The first 7 rows are patterns. Each new row is the sum of 2 different patterns, raised or lowered, with some noise. Before adding, each is slid sideways (what falls off one end comes back at the other) and multiplied by a number that may be negative. Names go in the order of the patterns.
Some rows, each with the names of its patterns after it:
[  3 -10   3  -2  17  10 -10   9  -9   0  -7 -18   3 -35 -13 -17  -1  -6
  19 -20   5 -11 -15 -13  -6  16  23   4  -5   0 -16 -15  -3  20  13  -3
   4  -6 -14  -5  11] | k_869
[-10  17  25  17   7 -14 -16  -1  -9   4  16 -14  26  25  21  19 -21 -17
   0   0   7   2  -7  28   7  -6   4 -12 -25  -6   3  -3 -22  11  19   1
   9   6  -3 -19  -1] | k_391
[  2 -12  -1   9   5  11 -17  -2   8  16   8  -7  -7   3  -4  14 -28   3
   3 -17  -9  15   5  29  -4  -3 -21 -10  -3  17   4   6   0   2  11 -13
 -30 -12   2  -2  25] | k_60
[-15  -6 -15   5  20 -10  13  28   8  -1  -8   4   6   2  11   2 -21  14
 -15  18   1  13  16 -26  13   1  -7   2  12 -12 -32  -1  -7  14  -1 -14
   7   3  -7  -2 -15] | k_241
[ 19  28 -10  -4 -24   9   9 -19 -13   6 -16  -6  -4 -14  -7  -6  -1   0
  -7  -2  20 -11  -2  -3   7  18 -15 -11  -1  -6   4  -9   1  12   8   8
   5   6  -7  21  25] | k_943
[ -5  -8 -27  -8 -13  -2  -4  -5 -30  10   1  21 -37   0  19   1   3   8
  -3   0  14  -8   8   5  26   0  -1  11   1 -24  -4   8  -1  21  -8  10
   6  -7   2  17   8] | k_192
[ 14 -16  15  -9  34  22 -15   2   8   0 -19  -8  17   4 -13   2   2 -32
  11   7   3 -20   3  -8  11   0 -11 -10   0   0   6  -4  28 -12 -31   1
   4   3  10  -1  10] | k_174

New rows. What belongs after each?
[ -4   7   8 -11   1   4  -1   6  -1   2 -20  20   6  -1   8  10 -12 -18
 -22   6   3   8  10  -2  -9  -4 -11  -5  -2 -10  14  24  23  -7 -12 -22
   0  12   4  -9   0] | k_60 k_174
[  9  12  27  17   6   5  11  12   8 -24  11  13   5   3 -12  24  25   6
  30   9  24   5  -3 -12   9  -3   5  21  -8 -16 -22 -33  13  13  30   5
   4  27   9  -6  23] | k_869 k_943
[ -7 -10  10 -10 -17  -4  -6  -4   0  -9 -11  -6   5  -4 -24 -16  -4 -12
   8 -30  -4  -4 -23 -14   7  -2   8 -15 -23 -27 -21 -14   0  -9 -19  -6
  -8   7 -34 -28 -10] | k_60 k_192
[ 10  -1  14  15   9   9 -11  12  -9   6  -4   8   2  24 -21  19  19  -1
  -2   4  16  26   6  -2  18 -11   4 -11  11  27   5   7   5  11   9   7
   9  10  10   8  38] | k_869 k_174
[  2  -8   4   1  26  15  17  -7   6   3  12  20  -3  -7  -3   6  12  -2
   1  11   3  26  14 -17   4  19  10  24  11  11  13  22  28  -3  -7  11
   0  15 -10  22  12] | k_391 k_60
[ 15 -48 -32 -38 -32  -8  -2   4  18 -12 -31   1 -51 -49 -35 -12  21   2
  -8 -17 -31 -19   5 -36 -27  -4 -18  16  22 -15  -5 -18   9 -29 -46 -10
 -53 -30 -23   6 -17] | k_869 k_391
[-1 11 11 15 -5 36 39  8 28 14 11 -7  2  8  7 28 18 22 -2 14  0 10 10 19
 -6 34 48 49 33 -7 -1  4  5 18 29 18 37 23  5 10  0] | k_869 k_391
[25 27 25 -7 13 36 36 20 14 11 35 22 25  0 14 23 -2 -4 35 -2 38  3 16 -5
 24  0 39 14 14  8 17 42 25 -6  4 21  4 31 19 24 29] | k_869 k_60
[-13 -11 -12 -26  -4 -11  -8  -5 -22 -27 -20 -17 -18 -21  -7  -8 -12  -9
  -3 -10 -30  -9 -24  -3  -3 -13  -8 -38 -31 -23 -19 -16   4 -31   4  -5
  -9  -9 -28 -16  -2] | k_869 k_391
[  8 -25 -36  -5 -17 -11   4 -34   6  10   1  14 -18 -34  -1  10   3  -8
 -23  22   0 -15   3 -20 -48  -5 -17   0 -31   9  21 -28  10  -3 -19 -27
  -2 -27 -15  15   3] | k_391 k_241
[  1  -9 -17  -2 -13  18 -25  -7   7 -24  -1 -36  -6  33   2 -10   2   6
  -5 -18  13  25  -3   3  28 -21  -9   8  23 -11  11 -11  15  20   3   8
  -6  -4   1 -41  15] | k_869 k_174
[ 11   8   4 -30  13  18  16  12 -10   3   3 -14   6 -31  -2  -2  -7 -26
 -10 -12   1   7   3   4 -17 -11  33  17   0  15   7  14   2 -19  -4   4
  -2  29   5 -29   9] | k_60 k_943
[  3  29   6 -15  26  -6 -15  -7 -18  10  16  -5  14  23  -2  26  16  12
  12  -1  22  33  15  17  13   3  14 -18  26   4  17  28  -2  23  18 -10
  -7   8  -8 -11  20] | k_391 k_241
[ 22  19  13   7  28   8   9  22  23   1  15   9  -1  16   4  25  23   8
  18  21  11  16  -4 -15  -2  -4  21  19  10  -5  15  12  29 -21  10  26
  12  19  28  13  12] | k_391 k_192
[ -6   9 -39   3  -2 -17 -16   0   6  26  -6  -5 -24 -10  -9   4  -5  -3
  -7  -6   7 -25 -42 -23 -15  -3  19   8 -19 -10  12   4   2 -12  -4   4
  15   6  -7  -9  -2] | k_60 k_943
[  3  11 -38 -13  -3 -22  -5  17   1 -27 -22 -29 -22 -23 -29 -25  -7 -50
   7 -12  15 -30 -14  39   3   7  -2  -9 -30  21 -24   7   6  26  -6 -28
 -22 -15 -29 -16  12] | k_869 k_192
[ 7 29 51 56 42 29 40 27 12 38 47 63 42 30 30 26 28 34 33 33 39 26 51 45
  8 48 28 36 18 19 32  6 22 12 28 28 51 18 37 38 14] | k_869 k_174
[  0 -31 -19 -18 -18 -12  21 -29   7 -29 -16 -24 -26  25  -6  -7  -3  -8
 -27  -6  18   4   7 -22  -5   2 -21 -14   4  -5  -1   6  -4  16  -6 -30
   6 -25 -32 -18 -17] | k_869 k_241
[ -2 -12  13  25  24  21 -10  -4 -26  -1   5  -8  -6   2 -12  -7  -9 -14
  -2  -5  -6   1  -7   4  18 -12   1  -7   4  10 -20  -8 -17 -11  -4  -8
  -3  15  -3   7  -1] | k_869 k_943
[-19 -11 -33 -16 -25 -24 -27 -28 -34 -25 -13  -5 -15 -24 -18 -12 -33 -20
  -9  -6  -8 -25 -27 -25 -23  -8 -21 -21  -8 -13  -3 -10 -19 -16  -9  -2
  -9 -10 -21 -39 -40] | k_869 k_943
[-41 -26  -8   0  -3 -25  -2 -23 -43  -2 -40 -12  -6 -34 -17   9 -23  23
 -27   7 -20 -38 -18   6 -12 -24 -23  -1  -3 -38 -44 -27 -39  -9  14 -12
 -43 -15 -14  -4  -4] | k_60 k_174
[ 19  10   0 -33  -7   4  23   8  10 -17 -28   5 -17  13 -13  21  42 -18
   8   0 -34  -2  19 -14 -44  -9 -21  27  -1 -25 -11  -7  -3   1 -21 -16
 -23  10   0  14   2] | k_60 k_241
[41 28 31 26 15 13 19 13 19 14 28 42 18 33 28 17 12 28 21 29 32 20 23  9
 13 20 16 11 36 14 47 20 34 41 10 15 25 20 25 30 15] | k_391 k_192
[ 22  -9  -6  -1  21  13  -4 -17   1 -10  -1   9  -1  14  16   9   2  16
  13  24  33  15  31   1  -5 -21  16  13  -9  -3  12  -4  -5 -10  -6 -11
 -18  -3   3   0  -2] | k_241 k_943
[ 29  -6  14 -15 -26  -9  10   8  22  -9  18 -11 -13  -1   2 -17  -1   1
   0  -9  -2 -10  -9   7   3  17 -14 -11  -9  19  22  21  -7 -12  -7  10
  -2  -3   5  -8  16] | k_391 k_60
[-15  19  39  30  10  12  -6   6  22  31  -2  21  -6  27   8  -3  21   0
  20  25  11  10  13  59  13  17  17  23  13   6 -10  22  19  40  33  22
  13   9  -5  21   4] | k_60 k_241
[ 17   2   9 -10  -6  14  -9 -15 -11 -11  21  12  -1  -5  -4   4   9 -13
   0  -1  13   8  14  13   5  -3  12 -17  -4   4   8   4   7   5   1   5
  -6 -11 -12   4  23] | k_391 k_60
[ 12  25  16  -3  -1   4   5   7  10  -6  19  19  17  22 -18 -19  -2  -8
  16   9  14  18   6  13  16  -5  -1   5   9  12  -4  17  19   7  15  11
  -7   0   6   2  14] | k_391 k_943
[  7  19  18   1  -2  -3  15  -5   1   3  -5  -9  -9  14  28  21  22  35
  14  10   5  32   6   8   0  36  -6   4  -3  17   1  17  18 -21  22   3
  -1 -10  16   0 -23] | k_241 k_192
[-24 -12 -31  -5 -27   1 -11 -21 -16  -1  -5 -30 -42 -48 -24 -31  -7 -21
 -29 -46  -4 -14   7 -60 -18   3  -8 -10 -15 -23 -16  -8 -18 -26 -12   8
 -28 -25   1 -15 -24] | k_60 k_192
[-22 -31 -30 -28   3 -20 -34 -26 -39 -15 -28 -29  -4 -31 -51 -28 -17 -14
   3 -16  -7 -16 -26 -13  -2 -15 -13 -48   9 -19 -38 -32 -29 -20 -18 -28
 -33 -15 -44 -21 -43] | k_192 k_174
[-28 -35 -39 -34  -9 -40 -53 -39 -50  -3 -15 -11 -26 -39  -8 -18 -41  -9
 -45 -31 -25 -18 -25 -10 -37 -15 -31 -52 -25 -27 -10 -14 -37 -16 -14 -35
 -30 -32  -4 -18 -36] | k_869 k_943
[ -8   6  -3  -3  -2  -3  14  25   3   7   4   8  -8  -6 -27 -15   1  25
   7  -4 -25 -10   2  31 -32  -6  17  -6  19  11  -8 -11   9   0  15   3
  31 -11  23  11  -1] | k_60 k_192
[ 11 -24   6 -22  22  15 -25 -25   2 -11 -28 -24  -9   2 -17 -10  -6 -47
   5  -7 -18 -38 -14 -24  -6  -7 -38 -40 -25 -32   1 -13  32 -31 -48   3
   2 -14   9  -9   0] | k_943 k_174
[ 36   6   0 -11   8 -21  13  41   1 -22   9 -22  18  -8  -3  31 -36  21
 -32 -29  17   9 -17 -27  18   2  -4  -4   0   4   2  25 -12 -18 -16  15
 -16  14   6  -7  24] | k_241 k_174
[  1  -3 -16  10  -3  15 -16 -45 -16  -5 -16  10  15  -3  21  10  17 -12
  21  22 -10   0  14  -2 -40   4  -2  19 -15  11  14 -56  19   5  -7 -19
  12 -23 -23  -4 -20] | k_241 k_174
